The first 4 rows are patterns. Each new row is the sum of 2 different patterns, raised or lowered, with some noise. Before adding, each is slid sideways (what falls off one end comes back at the other) and multiplied by a number that may be negative. Names go in the order of the patterns.
(in the rows, 128 means zero)
Some rows, each with the names of its patterns after it:
[142 158 137 118 152 104 125 152 110 152 105 119 117 120 130 129 103  97
 148 135 126 145 103 133 105 109 139 143 157 126 110 138 139 149 113 143
 121 153 160 142 105 149 121 120 140 158 149 130]
X
[128 134 155 132 112 153  98 146 151 152 160 106 126 134 100 105 142 155
 149 113 116 130 140 124 135 146 137 110 132 105 105 157 141 157 158 150
 126 113  94 139 160 127 135 149 153 150 144 156]
G
[160 103 160 110 121  95  95 113 103 140 149  96 112 148 131 102 145 132
 112 111 131 127 123 150 143 133 141 119 161 111 111 125  96 152 144 158
 122 131 109 159 160 130 112 134  97 135 121 118]
C
[146 127 143  99 104 128  98 153 111 146 117 130 161 121 105 162 102 140
 134 160 139 123 141 101  95  95 154 135  97 133 132 139 162 132 125 154
 114  95 131 143 149 160 124 142 109 119 139 148]
H

New rows, each followed by the names of its patterns:
[119 113  97 108 142 115 124 114 139 144 112  99 128  87 117 150 142 108
 117  97 107 129 133 133 125 129 121 123  88 113 112 118 154 118 149  90
  91  79 114 136 110  97  99 146 134 121 145  90]
X G
[134 121 103 158  78 143  95 105 126 123 125 130 151  56  79 106  59 153
  82 145 113  97 123  67  85 158  72 106  90 151 105 108  93  50  60  96
 111 120  82  98  79  98 137  98  73 121 102  51]
X H
[ 95  65  99 103 105 132 136  85  86  72 106 115 112 103 102 103  67  78
 113  79 132 109  87  83  79  95  77  87 133 109  99  76 119 101  79  91
  66  65  57 119  99  59 100 114  87 145  90  80]
G H
[116  95 172 153 100 137 181 104 164 142 140 118 116 168 124 122 165 151
 139  85 143 172 154 175 111 132 107 133 132 176 107 131 160 133 124 150
 109 130 154 124 198 101 130 152 167 157 137 146]
G C
[102  91 139 112 139 110 112 115 107 150  74 119 118 123 148 118 144 116
  88 120 102  98 120 121  91  96 131 113 114  97  92  84 117  96 106 120
  81 102 109 110 124  75  93  98  99 126 124  74]
X C
[177 148 148 165 195 199 137 163 134 123 176 127 196 160 161 132 131 186
 167 127 175 118 179 146 189 143 124 154 154 111 133 184 152 105 140 157
 151 157 151 161 157 167 132 139 185 152 204 161]
X H
[136 124 106 117  87 108  73  83 134 120 151 120  68 107  97 105  74 124
 114 156 132 100  84 123  83  81 105 124 106 110 115 117 113 110 113 105
  92 114  71 108 103  99  91 122 125  99  63  63]
X G
[129 151 153 111 131 114 105 151 109 116 145  84 117 111 135 150  90 104
 106 100  86 129 116 111  91 117  98 126 114 110 109 107  96 107  77  88
 144 107 154 137 114 124  82 103 128 145 118 117]
X G
[152 107 126 120  93 113 110 117 133 103  95 124 106 125 133 135 100 127
  87 121 109 141  97  79 140 143  72 156 114 104  79 111 125 106 158 161
 152 104 106 168 105 106 107  68 130 133 115 130]
C H
[ 97 107 139 106 111 140 125 160 125 125  96 109  88 113 143 153 117 104
 126 147 117 108 147  95  94 134  79 114 112 114 123 127 131 111  77  56
 139 141 107 132 105 134 108 104 142 125 141 129]
X G
[138 133 128 101 119 138 108 151 159 159 148 106 103 116 146 127 142 155
 141 154 113 128 121 103 166 110 123 137  97 165 136 124 178  80 132 131
 120 112 129 157 121  84  87 145 139  96 134 141]
G H
[159 185 113 183 156 173 188 189 190 147 152 202 174 131 173 153 140 173
 151 188 132 148 149 131 146 152 125 136 147 172 165 171 159 142 124 115
 169 164 192 130 115 162 177 168 167 163 153 183]
X C
[111 116  91 120 132  92 125  88  94  93 132 108 138 114 110  79 132 145
  81  84 154  69 110 124 148 111 103 120  65  67  74 116 119  52 123 124
 115 160  89  90  99  98  76 124  89  94 129 115]
C H
[196 129 176 130 103 131 130 149 169 179 172 160 121 101 141 155 183 161
 133 138 132 142 132 196 173 174 202 105 158 113 141 135 124 173 202 112
 150 142 141 108 122 141 129 155 188 182 107 144]
G H
[118  95 138  98 106 100 140 103 162 138 133 101 108 126  80 138 146 157
 140 137 161 114  91 159 107  96 131 118 123  90 120 117 105 116 119  75
  76 129 107 120 103 107 131  94 123 106 117 118]
X C
[ 90 115 108 111  92 150 160 126  88  81 119 140 102 114 114 138  85 128
  74  68 133 149 126 150 145 103  75  66 123 134  92 116 145 121 158 132
 124 133 101 164 127 111 147  85 134 159 167 128]
X G
[ 94 136 131  91  93 116  68 126 123 101 130  76 119  99  96  96  87  91
  77 110 128  75 117 145 113 109 109 126  86 104 112  84 109 144 103 132
 116 100 119  88  99 101 101 150 145 119 102 134]
C H
[127 154 177 164 156 169 169 116 144 129 120 189 135 195 197 174 183 118
 110 137 187 151 178 144 146 172 183 174 182 154 185 166 110 200  99 186
 181 208 213 150 174 148 109 162 182 159 171 163]
G C
[115 144 121 138 143 161 113 151 108 175 172 125 104 115 103 148 116 114
 145 116 151 119 104  76  89 130  91 147 154  90  94 136 131  95 126 126
 123  98 151 131 108 163 128 151 151 129 168 112]
X C
[170 156 167 160 135 137 142 150 118 127 146 137 148 145 129 136 158 127
 172 141 111 139 133 172 173 131 168 152 142 125 146 143 144 148 151 150
 166 133 148 174 127 189 151 136 144 144 147 140]
G C
[ 81  97 137 106  79  94 106  93 130 110  98  80  69 118 117  98 158 149
 101 107  76 136 111 118 102  94 112 111  81 146 101 129 115  79 105  77
 103 114 133 108 137 124  80 108  97  72  87  95]
G H
[128  77 108 156  86 121  99  75  57  94 115 120 104  64 131  87  91 125
  94 120  77  94  82  92 128  66 102  93 128 107  85 145  86 104 165  90
  88 126 123 101 107 141  93  68  80 154 114  59]
X H
[138 156 124 138 129 118  90 119 147 121 134 105 140 128 123 154 134 117
 138 112 117 113 169 146 145 154 123 102  94 121 138 128 130 132 150 169
 144 135 165 113 108 150 139 128 167 102 149 128]
G H
[141 125 128 102 129 117 127 122  81 137 165 123 165 118 110  85 124 127
 140  85  97 136 130 146 163 110 150 125 119 161 113 152 135 162 179 167
 143 118 116 149 163 111 147 169 111 120 124 150]
X C
[131 146 175 180 137 138 141 175 141 164 153 140 133 171 125 142 179 158
 156 164 169 145 124 125 167 163 170 161 154 184 155 180 178 160 161 173
 156 158 192 121 162 171 162 193 134 168 169 127]
X G
[157 117 114 170  75 127 111 142 109  86 126 118  67 135  89 118  53 121
 133 106 171 123 132  59 113 141 131  81  74  79 127 113 119 124 154 120
  71 117  55 135 108 165 154 119 119  86  98 131]
C H
[172 124 175 159 162 166 126 123 119 139 137 163 146 103 162 175 153 150
 142 162 121 125 167 168 182 166 147 166 174 166 159 157 136 176 162 182
 142 195 145 149 151 208 195 160 155 187 141 152]
X C
[156 120 183 105 156 122 133 120 122 110 100 163 161 117 144 134 146 103
 138 151 143 154 142 126 145 165 167 133 161 131 181 154 140 121 136 152
 144 172 159 160 131 173 187 152 123 164 100 143]
X C
[118 125 111 107 169 151 112 166 110 135 102 142 128  97 152 157 101 160
 112 145  89 108 132  94 168 168 180  99 124 145 146 147 121  87 131 111
 109 137 151 145  99 132  88 126  97 126 128 103]
C H
[172  98 127  88  80  98  81 127 112 116 116  78 109 119 148 123 132 149
  82 124 104 128 112 101 135 143  94 138 127  98  75 105 100 121 154 171
 147  96  99 170 135 116  96  87  96 127  87 122]
C H
[186 122 158 158 167 118 173 153 117 141 170 131 163 166 163 138 158 147
 178 152 158 170 106 172 189 179 144 152 116 181 183 138 147 177 122 151
 134 127 186 121 195 141 141 112 111 140 122 182]
C H
[138  96  74  74 134 117  85 136 127 124 149 109 140 114  85  86  86 144
 141 163 103 125  81 133 149 127 112 116  94  96  91 103 120 108 131 109
  96  81 108  95  73 147 113  93 104 151 124  84]
C H
[152 137 118 129 117 138  75 151  91 156 158 147 162  84  98 144 100  77
 124 159 121  98 113 128 124 111 124 112 112  93 108 100  67 155 139 144
 167 117 101  77  86 124 158  92  97 135 150 131]
G C
[209 187 141 184 153 112 148 182 197 204 146 164 141 160 165 179 189 164
 159 136 124 141 152 190 166 198 166 159 178 130 148 214 137 174 179 207
 186 168 190 134 134 148 183 154 146 141 176 186]
G H
[126 139  79 125  96 108  80  85 142  82 115  90 118  63 110 105  66 142
 109 111 110 144 125  90 128 142 131  79 112 116  96 158 124 141 146  96
 128  71 103 130  78 125 110 157  92 125  75 110]
X C
[160 173 153 136 133 131 137 152 141 111 147 144 130 116 126 139 150 123
 144 130 118 114 113 142 108 128 141 146 141 138 126 101 152 117 167 123
 124 141 147 133 176 158 129 138 115 141 134 145]
X C
[194 170 197 129 139 181 131 165 163 144 163 182 209 182 117 186 140 142
 140 199 193 173 155 120 128 136 177 170 143 171 144 173 169 138 180 195
 173 155 180 170 162 156 165 200 136 154 189 199]
G H
[153 164 153 130 144 160 136 146 117 167 130 161 162 149 147 121 119  98
 148 141 107 150 114 160 177 144 162 139 116  92 149 147 170 138 110 147
 141 126 171 148 157 146 124 139  98 156 124 183]
C H
[135 140 115  95 134 119  96 100 148 136 109 132 137 126 143 138 119 126
 122  79 133 140 146 158 103 128 109  94 113 143 146 131 121  90 104 124
  95 139 116 137 102 121 128 100 118 148 121 145]
G H
[183 147 182 168 118 143 145 149 200 133 172 194 151 125 144 163 166 139
 151 140 169 161 179 138 137 139 203 127 154 164 123 147 152 179 141 134
 138 190 157 185 151 140 157 142 177 162 194 149]
X C
[129 126 114 125  70 139 102  94  80  89  99  65 123 105  53 116 139 136
 108 145 108  76  60 119 134  98 137 141 133 142 112 164  92  97 129  79
 113 145 109 117 129 107 167 115 106  99  84  54]
G C
[154 134 129 133 135 153 126 143 190 116 203 126 129 112 103 162 138 156
 193 154 130 143 138 151 175 155 132 147 149 138 143 184 160 176 183 122
 164 118 118 133 132 184 192 168 124 159 134 158]
G C
[106 127 154 142 126 158 131 115 144 152 143 152 147 160 133 143 145 181
 150 132 134 127 170 169 160 150 143 147 190 178 133 148 143 118 157 159
 152 173 137 191 139 133 138 103 130 142 144 177]
X C
[134 127 142 143 141 118  88  66 141 155 116 135 125 147 128 122 151 127
 141 142 111 109 150 100 127 150 140 164 115 125 111 104  91 129 153 160
 116 106 127 147 120 119 150 111  99 136  86 111]
X G
[ 84  64 113 101 107  78  89  91 139  92 120  86  92 131  82 126  99 136
 103 116 123 131 133  99  81 140 117  81  97 138  90 117 135 104  99  90
  95  75  97 112 117 108  61 123 117  96 119  73]
G C
[145 109 142 142 120 156 114 174 122 103 114  79 148 153 145 111 114 120
 144 157 111  92 123 116 118 125 124 146  84 140 110 112  75  89 118  89
 153 148  81 125 129 144 109 149 135 110 111 146]
X C
[100 129  88  71  88  90  89 114  87  83  65 113  77  82  87  93  82  87
  84  74  66  93 100  79 128 102  58 117  54 100 121 113 121 111 108 117
 114  54  95 118  78 123 104 132 127  93  98  63]
X G
[177 143 158 135 124 132 136 141 138 175 150 167 153 135 125 151 102 164
 167 185 142 130 154 127 110 118 177 154 101 149 129 135 191 155 159 187
 146 112 132 130 167 193 138 160 140 153 167 171]
G H
[148 162 126 117 136 123 130 137 104 165 164 145 110  99 104 161 114 164
 156 122 100 111 143 119 150 156 148 153 136 161 107 166 121 128 153 172
 115 163 128 155 133 115 142 133 154 190 172 133]
X H
[166 141 114 139 139 159 173 168 148 133 134 171 163 158 166 156 164 149
 161 155 176 140 112 135 172 138 162 134 128 139 131 163 122 148 168 196
 113 151 181 140 125 126 123 138 131 124 174 160]
X H
[183 135 161 180 141 195 130 150 172 168 165 145 157 168 130 176 170 180
 162 153 145 120 122 114 184 132 141 172 159 190 161 142 126 179 137 143
 132 141 168 192 145 192 133 152 173 144 192 125]
C H
[ 94  83 134 124 104 123 143 151 133 116  98 125  90  90 135 162 134 128
 118 131  88  94 118 132 118 120 132  72  96 132  72 168  92 120  93 100
 170 116  93 176 113 123 107 137 143 128 133  87]
G H
[ 71 152 144 166 127  79 126 147  97 133 135 161 155  83 139  99 158 131
 166 175 149 134 119  87 134 170 120 151 179 133 121 129 110 135 157 131
 116 131 143 135 150 125 144 149 155 162  91 134]
G C
[144  98  76  94  85 138 111 113 109 106  88 118  61  60 101 149 102 105
 104  94  86  83 109 105  82  84 117  67 112 130  94 146 104 141 112 103
  85 114 129 128 141 101 118 126 101 151 102 132]
X G
[166 145 149 122 127 117 152 158  98 139 156 136 182 126 130 153 121 112
 142 135 137 176 138 149 132 117 148 142 142 143 161 128 119 127 120 165
 136 143 136 136 180 151 126 154 130 145 136 171]
X H
[121 135 129 134 116 147 134 141 105 116 109 130 138 147 158 143 129 117
 121  99 120 150 137 123 162 152 132 155 137 145 140 157 137 119 148 126
 164 136 145 152 107 144 131 127 128 135 141 128]
X G
